Each cloud of rows lies close to a flat space through zero, with a little noise off it, and is much wider in some directions of that space than in others. After each cloud: how many dimensions does that space have?

[[-17  18  11  -6 -20   6 -10   7 -24 -10  21   5   7   1  -6   8]
 [  2  -2 -10   2  -9   5   7   0 -12  -2 -13   9   1 -18   6  -7]
 [-26  17  15   2   9  -4  27  -7  13  -1  -5  -5  -6   6   3   2]
 [  2   4  -1   3   6  15  -4  10 -18   4   9  21   1 -15 -11  13]
 [ -5  33 -16  -5   3   8  -6 -11 -17  21   0   3 -11 -10 -17  -1]
 [ 20   1 -11  -1  -2   7  -9  -5  -4  15  -1   4 -19   3  -4  -6]
 [ -6  -2  -7  16 -26   4  -6 -17  -8  -8  -3  -7  -4  19  -6   4]
 [ -1  13 -10  14   1   4   0   0  13  -1  -7 -13 -15   6  17  -2]
 [ -9  -8   0  27 -25   0   3   9  16  13 -31  -8 -19  -7  -6 -16]
 [  3  11   5  -6  13  14   1  -7   8  -7  -2  10  -8   2   1  -1]
 [ 11 -15  -8  -9  -7  13  -7  12 -16   2   0  13  -2  -5  -9  18]
 [-11   7  -7  -6   4   1   3  -9  18 -13  -7   7   0  -3  -5   0]
 [ -1  -6   1  -1   0  -5  13  -6   7 -13   5   2   0   6  12  -3]
 [ -7  -2   7   5  -5  -6   3  26  -2   0  -2 -22  -8   8  16   4]
 [  2 -14  -9  12   6  14  -4  -1   8   4   3  -4  11  -1   1  10]
 [ 17 -24 -14   7   1  11  -4  -5 -16   8   8   0  -3   6 -19 -18]
 [  7  -9   1  -7  13 -10  -6   4 -13  -4   7   2  21  -1   1  18]
 [  3 -18   3   0 -26   0  -1   2   1  -1 -16  -6   7  -2  12   2]
 [  9  -4  -6 -35  -7  -6   2   3  16 -11  23  26   3 -19  11   5]]
 | 14

[[  6  12  11   4 -24 -10  16  -7  -8 -23   1   6  -2 -15 -20   1]
 [ -4  -5  -6  -1  12   3  -8   6   5   1   2   0   4   5   4   0]
 [  1   1   8  -2   1   6  -8  12  -2  10   4  -2   1   9  20 -10]
 [ -2  -3   1   4   0   1  -1   5  -2 -18   4   8   6  -2  -4   0]
 [ -5  -2   1  -3   4   4  -3   1   2  15  -3  -5  -6   8  10   0]
 [ 15   1   5  -5  -8   6   0  -3  -8  17  -5 -10   1   0  20  -9]
 [ 10  -5   0  -6   8  17  -9   2  -5  14  -2  -2   4   9  22  -5]
 [  3   7  15   0 -14   1   5   1  -8   0   0   0  -5   0   5  -5]
 [ -2   0  15   4 -10   4  -1  13  -8 -22   6   9   6   1   6  -7]
 [-20  -1 -11  10   4 -18   9  -5  10 -30   3  11  -3 -11 -42  18]
 [-11   2   3   3  -2  -6   5   0   2  -8   1   4  -6  -1 -12   5]
 [-15 -10 -15   3  15  -6  -1  -3  10  -8  -1   2  -1   0 -17  13]
 [ 10   7   2  -2  -4  -1  -1   0  -1  10   2  -5   2  -1   7  -7]
 [  2   0 -14  -6  15  -2  -8  -5  11  33  -3 -13  -3   5   8   0]
 [ -6   8  10  -1  -1   3  -2  11   0  -2   7  10  -4   8  -1  -2]
 [  6   1   0   2  -7  -2   8  -7  -4 -11  -2   3   2  -9 -10   3]
 [  9   5  10  -6  -6   7  -2   2  -6  18  -1  -5  -3   5  19  -9]
 [  2  -4  -7  -1   9   3  -5   1   3   3   0   0   4   2   3   1]
 [ -2   5  -9   2   5  -8   1   0   8  -5   5   4   2  -3 -16   4]]
 | 6

[[-13   2  12  -9   9  10   3  19  -5   6  10  -4 -27  -7   1  -4]
 [ -8   2  -8   5   2   0  -3   1   3   1  -5   1  -2  -4   8   6]
 [ -5   2  -7  -9  -5  10   1  -7  -3  20  -8  -5  -7  -4   2   5]
 [  5   5 -13 -21   4  22   6 -11  -6  22  -4 -13 -11   0   9   1]
 [  8  -4  19   9 -13  10   6   4   5   5   0  14 -10  -9  22 -13]
 [ 16  -6  -5  -7  -6   0   2  -5 -16  -6   8  -7  -1  -4  -3  -2]
 [ -1   7  -1 -20  15   9  -6  12   3  -3  -1   0  -1  17  -5   4]
 [  9  15   3 -36  35  22   8   7   3   0  17 -15 -14  20   4 -11]
 [ 13  -6   6   2 -20  -3   6 -17  -1  16  -7   1  12   1  -7  -2]
 [  2   4 -12   2  15 -14 -17   7  12 -32  -5  11  24  23  -3   9]
 [-35   9 -11  -6  24   3  -8  19   1  -2   2 -10 -15  -2 -10  15]
 [ -8   0 -21  -3  -1  -8  -6  -2 -12   6  -5 -10  -2  -7  -6  12]
 [ -5  -6  12  -1   1  18  -4   5 -12 -14   9   5  -1   4  -6  -2]
 [ -9   2  19 -17   0  19  11   2  -9  26   8 -10 -21  -3 -12  -7]
 [ 10 -17  23   7 -51  17  19 -31 -14  51 -10   0  -6 -22  -2 -12]
 [ -6 -12  14   1 -13  -8   1  18 -29  -3  16  -3 -23 -22 -20   0]
 [  4  10 -18   1  18  -5  -6 -13  18 -15  -6  -3  30  23   1   7]
 [ -8  -2  -4   6   1  -2 -10   4   0 -15  -5   7  13   6  -8   9]
 [  0   9  -8 -14  13   0   0   3   5   8  -3  -6  -6   3   2   3]]
 | 8

[[ -7   3  -3   9  -7 -32  -5  -6  -7  15  19  -3 -19  -1 -10 -14]
 [ -1   2  -6   2   2  13  13 -20  16 -17 -13   0  -7  -3   1   2]
 [ -7  -8 -13 -20   6  10 -17 -13  33  10 -13  -2 -28  -2 -11   1]
 [-24 -18  21  -8 -16  20  -3   6   4  24   3  25  19  -6   3 -18]
 [  0  -3  -4   8  13 -10   3  13  -6 -11  16 -16   3  15  18 -10]
 [ -4  13  -4  -7  -3  16 -18 -25   0  -6  -3   9 -20 -16  -3  -1]
 [  6   1  17 -13  -8   4  18  -3  -1  10   4   3  13   6  14  -2]
 [ 15  -1 -19   3 -10   8 -10 -12 -25  -9  -7 -18  -3  -3 -10   4]
 [  4  12   3   1  -7  15 -14  15  27 -17   4  -8  10 -11  15 -16]
 [  0   2  -6  18  11  10   9  -1   6   0  11  12 -12  -5   4  -5]
 [ -7  10   4 -12  -2   6   3  11  -3   5 -16  -7  -9 -16  11 -16]
 [ 32  -4   8  -6  15   7 -19   9  30   3  -5   7  26   6 -20   1]
 [-18  20 -12   8   1 -17  14 -17  23  -4  -7  11  -1  -2  -1  -6]
 [ -3  -7   8  13 -12 -17  -2   4  -2 -17 -10 -24  -1  -6  -2 -20]
 [ 20  -8  -2  16 -28   7  10  17 -17  12   8 -15   8  -4  10  -2]
 [  3  -4 -18  19  -7 -17  -8  10 -27  12  27 -15  -7  14  16   3]
 [-28  -1  16  -3   3 -12 -17 -22 -20  -7  -5  17 -16   1  -4  19]
 [ -3  -7  14 -30 -16  19  18  -7 -12 -10  -2   1  21   0  -9   1]
 [ -5   7   0  -9  -3   7  13 -23 -16  -2 -40  -5  10  -6   7  -8]]
 | 14

[[  1   6   1  -5   5  10   8  -7  -3  -3 -11  -2  -6  11  -2   3]
 [ -1   8 -10  13   0  15  -5   3 -11   0 -17 -14  -6  15   3   0]
 [  7  10  -3 -20  15   6  -1   4  15  -3   7  -2 -18   0  -1   5]
 [  2   6   2  -5   7   0   7   3   3  13  -1   5   8   5   1  -5]
 [ -4   8 -13  13   4  11  -3  10 -11  13 -15 -17  10  19   4  -9]
 [  3   0   2  -8   2  -1  -2   0   8  -6   8   3 -11  -7   0   4]
 [  1  -8  11   0  -8 -12   2  -4   5  -1  11  14   5 -14   0   2]
 [  2  -4   5  12 -13   2  -5  -6  -4 -10  -1   7  -8  -5   2   6]
 [ -6  -8   2   5  -4 -11  -1   4  -2  10   7   3  17  -7   0  -6]
 [ -4   0  -4  10  -4   6   1  -2 -12   1 -13  -6   6   9   0  -2]
 [ -4  -4   0   3  -2  -3   3   0  -5   3  -1  -1  10   1  -2  -3]
 [ -4  -8   2  -3  -3  -9   1  -1   0  -1   7   1   9  -7  -3  -1]
 [ -1   4  -4  10  -1   5  -2   4  -5   5  -8  -6   4   7   3  -3]
 [  4  -7  14  -3  -7 -11   1  -6   9  -6  13  19  -2 -17   0   5]
 [  3 -22  18  -1 -17 -37  -9   3  18   0  42  31  11 -46   2   2]
 [  3  21 -14 -19  24  23   5   3   6  -2 -13 -20 -21  23  -2   1]
 [  0  -3   0   1  -3  -3  -6   1   3  -6   8   2  -6  -8   1   3]
 [  3   3  -3 -18  12   2  -1   3  12  -4   9  -3 -14  -2  -4   4]
 [ -3 -16   8  20 -24 -12  -8  -7 -10 -11   4  12   7 -17   3   4]]
 | 5

[[ 14  21 -20 -20 -16  -6 -10   5 -22  -9   2  -8  18  10 -14   6]
 [-15   2   6  21   1   9  12   5  13  -5  -7   2   0 -15   3  17]
 [ 18 -33  20  -8  19  -6 -33  -9  15   6  17  -1   1   8   3  -1]
 [  8   6 -23 -16 -25  -7   5  11 -18  -9  -1   7 -12  11   5 -21]
 [  1  16 -24  -3 -40  -4  14   0 -30  -9  12  11  31   4  -1  -9]
 [ 14 -14   0   2  14  11 -20   2  13 -11  -1 -11  -5   5  -3  14]
 [ -4   7   3 -18 -12 -22   2  10  -6   4  -2  12 -15  -3   2 -14]
 [ 10  13   1 -22   9 -17 -10   0  -7  -5  -7 -16  -3   8  -1   0]
 [ 21 -25   1  -6  12  25  12 -43  -1 -39 -14  20   3   2 -33  -9]
 [-13  16 -26  11 -23  13  30  11 -13   8 -14  10 -12  -1  -1 -17]
 [  1  -1  -1  -1  -5  -3 -12   7  -4  22  14   0  13   3  -3   1]
 [ -4  27 -19  -2 -24   0  12   0 -22   3   2   6  26  -5 -18   5]
 [ 22 -11  -6 -31  -4 -11 -12  -9 -17   2   6   9  -2  17 -10 -28]
 [-11 -20  14  24  18  23   8  -5  27   7 -10  18 -14 -21 -17   9]
 [-39   8  48   8  37 -18  14  -6  29  46 -14   7 -19 -35  -8   5]
 [  3 -16   3   3   1   8  -1  -1  11 -15  -7  14 -15  -6  -9  -1]
 [ -1  -4   2  11  13  11 -10   2  10  22   7 -14   8   2   0  11]
 [-10  24 -26   7 -18  11  16  22  -6   5 -15   0 -15  -2  -3  -1]
 [-20   2   5  13   4  11  31  -7   5  16 -17  17 -17 -15  -9 -16]]
 | 8

[[ -4  -1   3 -25 -22  -5   2  -5  -8  21 -31  -2 -15  24  -6  -3]
 [  8   3  11  10  -4   6   6  -1  -1   1  11  -1  10   6  -4   9]
 [  9  -1  -8   9 -19   2  -6  -1  -7 -11   8  -2  17  -2  -4  -1]
 [-12   0   1  -7  18 -12   4  21  11  11 -24  13 -28   3 -13   7]
 [  0  -3   7  -3 -11   5   6 -10 -13  18 -21  -5  -2  18  -1  -2]
 [ 13   5  14  31  -9  13   5  -8  -9  -5  33 -11  32  10   5  -2]
 [  4   5  -1   9   8  -2  -7   4  11  -5   9   8   5 -10  -8   4]
 [ -1   0  13  10   7   5   5   3   3  15  -5   0  -3   6   0   8]
 [ 10   0 -20 -13  -1  -5 -10  -4   9 -30  13  12   6 -29 -10   8]
 [  3  -3  -8  -5  11   3   6 -13  -8 -23  18  -3  11 -15  10  -7]
 [  3   2  -5   8  24  -2  -1   0   8 -17  11   9   0 -17  -5   2]
 [ -2  -6   0 -12  -2   5   1  -4   1   6 -12  -2  -9  -6   5  10]
 [ -1  -1   6  11   2   4   0  -8  -5   7 -11  -8  -7  15   4  -5]
 [ -2  -6   8  38  20  10   7   1 -12  15 -18  -1   4   7   2  -3]
 [ -3  -8   3  16 -17  13  -6  -3  -6  14 -14 -19  -4  10  17   2]
 [  0   4  -7 -14   2  -6  -6  -7   5  -3   1   5   0  -7  -3  -7]
 [ -3  -6   9   7 -23  12   1   0  -8  12  -4 -22  -3  16  19   4]
 [  1  -1   0  -7 -20  -1   3  -9 -18  12 -22  -4   0  24  -6 -11]
 [ 11  16   9  18   4  -5  -7  18  24 -10  42  13  18 -10 -17  14]]
 | 9

[[ 10  -8 -10  18 -19  -4  -9 -16   0 -22   5   1   9  -3   7 -16]
 [ 16 -33  -6  23 -14  29 -13   0 -19  12 -23   5  14  21   5  19]
 [-16 -10  -2  11 -15 -19 -21   3 -25 -25   6  -5  -5  20   7  20]
 [  7  -1  -7   9  -2   0  11 -13 -20  12  -3   1   3   6   7  -5]
 [ -8 -24   1  10 -11 -27  -9  14  16  -3 -12  -3  -3  -9 -20   0]
 [  8   8 -13  -6 -19  20   0 -18  11  -3   5   8   7  -1  11  -7]
 [ 20  16   4 -16   2 -14  17  -4  11  29  -7  10  28  13  17   5]
 [-13 -13   6  18 -10   0  -4  -1 -21   8   2  30  24   3  27 -12]
 [ -2   6  -5  -8   5  14   9  12   3   8  -5   4   2  -5  -7   6]
 [  9   6  11  -2  -6 -15   5  15   0 -17   5 -14  -4 -12 -11  -4]
 [ -7  -4  -5   3   3  15  -4   6 -21   0  -4  12  -9 -15  -5  -1]
 [-15  28 -14   8   7  18  14  12  -8  -3   9  -9 -11   3   1   5]
 [-21  -5  -1   4 -12  -9  -3  -2   5   2  -4 -14   4  15 -10   5]
 [-29 -16  20 -19   4 -23   2  43  14  17 -24   7  13 -12 -36  13]
 [-12   1   2   3   8   8   1  -8 -15   9  -8  -7   7  13  -6   3]
 [ -4  18  -4  11  -4  22  -5  -9  -5   1   8 -12 -13  -2   3 -12]
 [ 17  -8  18   1   7   5   9 -28  -8  -1 -16   0   2  16  33  -4]
 [ -5 -19   4  15   3 -40  -4   4 -12 -22 -13  -6   4  17   5  15]
 [  7  20  -4  20  -2   0  -1  -4 -15 -15  -8  -2   0   9  29   1]]
 | 14

[[ 37   1  19   4  12 -16 -16 -21  -8  -5  -7  17 -32  17  -9  -1]
 [-25  28  -6  23 -21  29  11  32  -6   8  16  12  -9   3   7   8]
 [-11  25 -30  -3  -2  20 -10  -9  14  25  -7  -2  39   7  -5  13]
 [ -7 -46 -25 -28  -7   4  -1  -8   0  -9  -4  16  -8  -6  -5  10]
 [ 40  28  28  12  24  -2 -19 -12  -4  -3 -15   0 -18  16  -7 -12]
 [-13  14   0  24   3   4  -8  11  -6   7  -1   3  -7  -4  14   2]
 [  0   4 -21 -20 -11  11 -13 -19  14  10   9   1 -12  23  12   7]
 [ -9  -4  -2 -30  -1  34  11   7  11 -29 -11   7  -7 -16 -24   8]
 [ 10 -13  10  -6  -1   1   6   5   5   5   4  -9  21   4  -1  -3]
 [-15   0  -5 -27 -30  10  -5  -6 -37  18 -18   3  20  10  -2 -17]
 [ 31  -4   8 -40  -1 -16   1 -16  20 -30  -1 -29 -36   6 -27   9]
 [  8 -24  -8 -29  18   7   4 -10  14 -37  -2   7 -29 -11  -1 -10]
 [ -9 -33   4 -15 -24  29 -10  19   3   2  -8  19 -11   5 -18  45]
 [-23 -44  32 -12 -17   1  12  25 -25   4 -14 -10  37 -17  -3  -5]
 [-19   8 -20  -2   0   8  12  20  -1  -3  -1 -27  22 -18   3 -15]
 [ 30  -8 -23 -13  19  22   2  17  27 -21   4 -17  -1  -7 -28   9]
 [-20 -16  23  -7   4 -14  -5  -6  -1   1 -16 -15   8 -12  15  -1]
 [-22  15 -20   5  12  29  12  21  30   0  13 -20  31 -13  16  -1]
 [ 12  -5 -11  11   9   9 -16  15  -4  25  -7 -17  32   8  12  -8]]
 | 11
